There are 3 ways to turn a row about zero (a turn may also mirror it). The second row of each pair is the first, turned, with some noise. The first 33 pairs use one turn. New pairs use 3 turns, one after the other, and a turn may come again.
Some pairs, each with its turns in order after it:
[-28  -3   0  10  39   5  27  -2   0  29]
[  5  -3   8   7  -8 -38  15 -44  11   7] -> Y

[-37  44 -24  -4  -9   7 -10  -1 -20   3]
[ -3  23  14 -57  17   7  13   1 -11  -6] -> Z

[-20 -12  37 -16  -1   9  30 -24  49 -50]
[ 36 -29  55   3  -1  22  16  -5 -37 -38] -> Q

[29 28  4 12  0 13  4 20 29 45]
[ 14  -1  14 -27  -4 -28  22   4 -31 -39] -> Y

[  1 -19   5 -11  42  -8   7 -28  14  32]
[  5   7  -8 -25 -13 -11  10 -48  31 -14] -> Y

[ 26   4 -21   6   3 -17  28 -10  18  19]
[ -9  13   6  -7 -36 -16   8   4   9 -30] -> Y

[-14 -23  10  -1   3 -21  13   8  10 -32]
[ 14 -12  32  11  -5  -3  -2  30 -19  -1] -> Q

[ 13   4  -9  17   2  17  21 -38  15  34]
[ -3  25 -12  22  -5  17  -9 -41   7 -28] -> Q

[ 13   3  34  -8 -18 -53  10  11  33   2]
[ 10  23  10  24 -36 -27 -47 -12  -5  -2] -> Z

[  0 -57 -13   6   6  -1  -6  -9  -1  -8]
[  3 -13 -21  31  11  33   1 -11  27   2] -> Z

[  1  27  13  -5  12  -3 -29  -4  36  -9]
[-13  13   7   8 -10 -25   5 -14 -17 -42] -> Z

[-10  -1   2 -18   7  57  31 -40 -14  57]
[-25 -79  14 -49  11  -1  -3  14  16  11] -> Z

[ -5  -4   3 -23  50   0   3   5   0  24]
[ 11 -17   3 -29   2 -28   6 -28  26   5] -> Y

[-30  -3   5 -26   4   4  12 -13  -6  30]
[  5 -13  27   7  13   0  -1 -35  20 -13] -> Y

[ -2  33   2  -3  44  23 -42 -27  18  -6]
[  0 -41 -57 -22   7  -5   3 -26 -14 -11] -> Y

[ 17 -12   0 -47  -1 -14  -9  -2   3   6]
[ 15 -20   9  -6 -11   1   8   6  46   0] -> Q

[ -9 -23  -2 -11 -39  37 -50  12  -3 -16]
[-29 -38  -4   0  50  20  33  13  11  15] -> Q

[  9 -26  10   0  36 -24 -19 -14  -8  -3]
[ 27  11 -11  20 -10 -19  19  31  15 -13] -> Q

[ 30 -20  16  -7  57   6  -1   8   9  10]
[-19 -24 -18  32 -27 -12  16  31  20 -14] -> Z

[  2  23 -11  44  16  -7  15 -19  -4  -1]
[-11   9 -27  22 -24 -30  -7 -10 -15 -10] -> Y

[  6   0  -1 -29 -24  12  -9 -17   1 -53]
[  0  -6  47 -19  18  19  39   8   6   3] -> Q

[-35 -57  18   3  27   7  -4   2  -9  16]
[  6  22   6  -3  28  -1  23 -45  26  38] -> Y

[ 2  9 15 27 14  3 38 23  9 -8]
[ 11   5  34  19 -17 -21  20  12  12  24] -> Z

[ 22 -23  10  -9 -41  26  12  29   9  10]
[-38 -36  -1  -1  -8  44 -12   5   8  -3] -> Q

[ 41  11   2 -23   2   1  13   4 -30 -11]
[ -5   1 -18   8   7  -9  -8  43 -28  20] -> Z

[-48  -1  57   8 -29 -36  40  43 -23  15]
[ 72  19  36 -22 -30 -15 -37  14  35  23] -> Z

[ -2  -5  10 -34  -3 -36  24 -25  32   3]
[ 43  -7  36   1 -11   7 -23  -6  23 -19] -> Q

[ 56 -23   5  31  -4  10 -57   7  42   8]
[  0 -19 -44  46 -30 -11  30 -45 -34 -18] -> Z

[-29  21 -40   1 -16  46 -14   7   2  57]
[-12 -29  14 -67 -18  34  28 -22 -17  -2] -> Z

[-16 -46 -22  12  -2  14 -18  -4  57   3]
[-17 -31  16  49  35 -14  -7  -4   4 -36] -> Q

[ -2 -42 -23 -26 -14  11  -8   1 -16 -16]
[-14 -18  22  27   5  10  24  13  25  23] -> Q

[ 16  30   1   5  -4  19 -12 -15   7  41]
[ -1  -5  -2 -14  13 -11   0 -13 -24 -50] -> Y

[  5   6 -44  -4 -20 -10  22 -29 -10  25]
[-32   5  13  20 -12  -6  -8   2  25 -46] -> Y

New pairs. What belongs after each?
[  9  10  -5   6  11  25  -1 -12   0  -4]
[ 16  -3 -15  -5  -6  -7  -1 -14  -9  18] -> Z Q Z

[-39 -31 -19  -2 -39   6  29  31  -8  16]
[-15  -1  51  31  -9  19  11 -15  36 -28] -> Q Z Q

[-26 -30   0  35   3  -8  10 -11  -4 -15]
[ 14  25  -3  37  -7  21   4 -21  10   8] -> Z Z Y

[  9  -7  10   6  21   4  50  15  -1 -17]
[  2 -38   4 -27 -14  12  24  21  -3 -14] -> Q Q Z

[-18  -9  22  -5  21  -2 -12   7  56 -23]
[  8 -11 -20 -44   6  13  25  -9 -26  33] -> Z Y Z

[-7 14 53 -4  4  5 22 13  6 12]
[  4 -12  30  12 -13  -4  38 -29 -16   1] -> Q Q Y

[-10   5  -4  28 -10   5   6  -8   4   0]
[  4  10 -20 -15   0  -4   0 -15   0  16] -> Y Q Q

[-13   7 -24  -6 -26 -27  27  -3  -1  23]
[  0 -18   4  -6  22 -10 -29  12   3  41] -> Y Q Y

[-19   1 -11 -18 -30  22   0 -48  11   0]
[-24  19   5  14  -8 -34 -27 -28 -10  21] -> Y Q Y

[-10  -5   4  15   1 -17   7  28 -28   0]
[ 26   0 -15 -25   9  10 -19   3   6  14] -> Z Z Z

[-26  13   5  21 -34 -56   2 -35   9   0]
[ 24  54 -13  19 -42  15 -17 -17  -6  16] -> Y Z Q

[-41  -8   6   3  55  -5 -16 -11 -16  -6]
[-28 -18   8  20 -15  49 -29   5   8  15] -> Z Y Q

[ 12   3 -23  -6   1  -8   1  -2  30  -9]
[ -2  30 -17  16   9  -6   6   2  -9   3] -> Z Y Q

[ -9 -50   4 -28   4 -34  30  13 -15  -7]
[ -2  36  33  14 -16  48  10   3 -11  21] -> Z Z Q

[ -8 -20 -28  12  -1  -7 -23  -7 -25  -5]
[ 14 -12  20 -16   7  26 -30 -12   3  -1] -> Q Z Q

[ 19 -25  -2   1 -11  -4   0   7  13  37]
[-26  -1  25  17 -11 -29   7  -6   5   7] -> Q Y Y

[-24  -1 -13 -28  25   8 -42 -10  46   4]
[ 30 -37  15   1 -13   6  36 -23  39 -13] -> Y Z Z

[  4   4  10 -13   6  37 -11  -4  57  -4]
[ -9  12  25 -12  14 -41 -19   9 -35  18] -> Z Q Y

[  7   3 -19  -4  -2  12 -14  38  -5  -1]
[  5 -12  -7  11  11  21  -4 -31  -1  22] -> Z Q Q

[ 33   7  -4  28 -34   8   7 -18  11  -2]
[-14  12  18  -5 -18  -6 -36 -21  29  -2] -> Q Q Y

[  1   2 -36  -6   3 -12 -12  10   4  37]
[-13  30 -17  26  -5 -20  11   2   9 -19] -> Q Q Z

[ 12   0  -8  19  10  35   5  15  14 -21]
[ -1  23   1  -8  24  -6  15  -6  -6 -33] -> Y Q Y

[ 27 -28 -19   2  -1   6   2 -13   1 -50]
[-18 -22 -32  -9   4  11  -3 -17  43 -17] -> Y Q Z

[-35  11  -8   9 -12  44  12  10 -14 -14]
[23 33  9  1 11 -3 27 28  2 27] -> Z Z Y

[ 57  -7  -2   7 -41   2  13  13   0  17]
[ -1  -2  51 -29  20   5 -15  -2  41  -5] -> Y Q Y

[ 20  -5 -36 -11 -16 -15   7  -2  -1   9]
[-38  14   7  -9 -17  -2 -19  -1  -3   6] -> Q Y Y

[-20   0 -10  -4  -5  13  14  16  11 -32]
[ 20  -5  -8   4 -19 -10 -27 -19 -16  -5] -> Y Y Y

[ -4 -57  19 -32  -1 -19  -6  34   1 -42]
[-8  2 50 44 46  2 28 -4 19 -5] -> Y Q Q

[ -5   0 -15  10   2   1  -7 -46  45  -5]
[-14  36   3  30  26  10   2 -34   3 -12] -> Z Y Q

[-13 -24  11  -3   3   4   5  21  -9 -27]
[  9  -8  -2   6   2  25 -33 -11  -5   1] -> Y Z Z

[ -3  25   4  -8  40 -13  28 -11 -14 -12]
[ 11  13 -46   9  -7  19 -23   5   0 -14] -> Z Q Z

[-18  -9  36  -1  -9   1  -3  21  -5 -18]
[  5 -33  18  12  -4  13   0  21  -4  21] -> Z Q Y

[  9   5  17   4 -16  -8 -47   1   8  -6]
[ 19  -2  24   9   6  13 -35 -14  -8  16] -> Y Q Q

[  1  43 -10  -3  30   9   0  -6   2   1]
[ -4  21 -13 -27  -7   4  11  -2   7 -37] -> Q Z Z

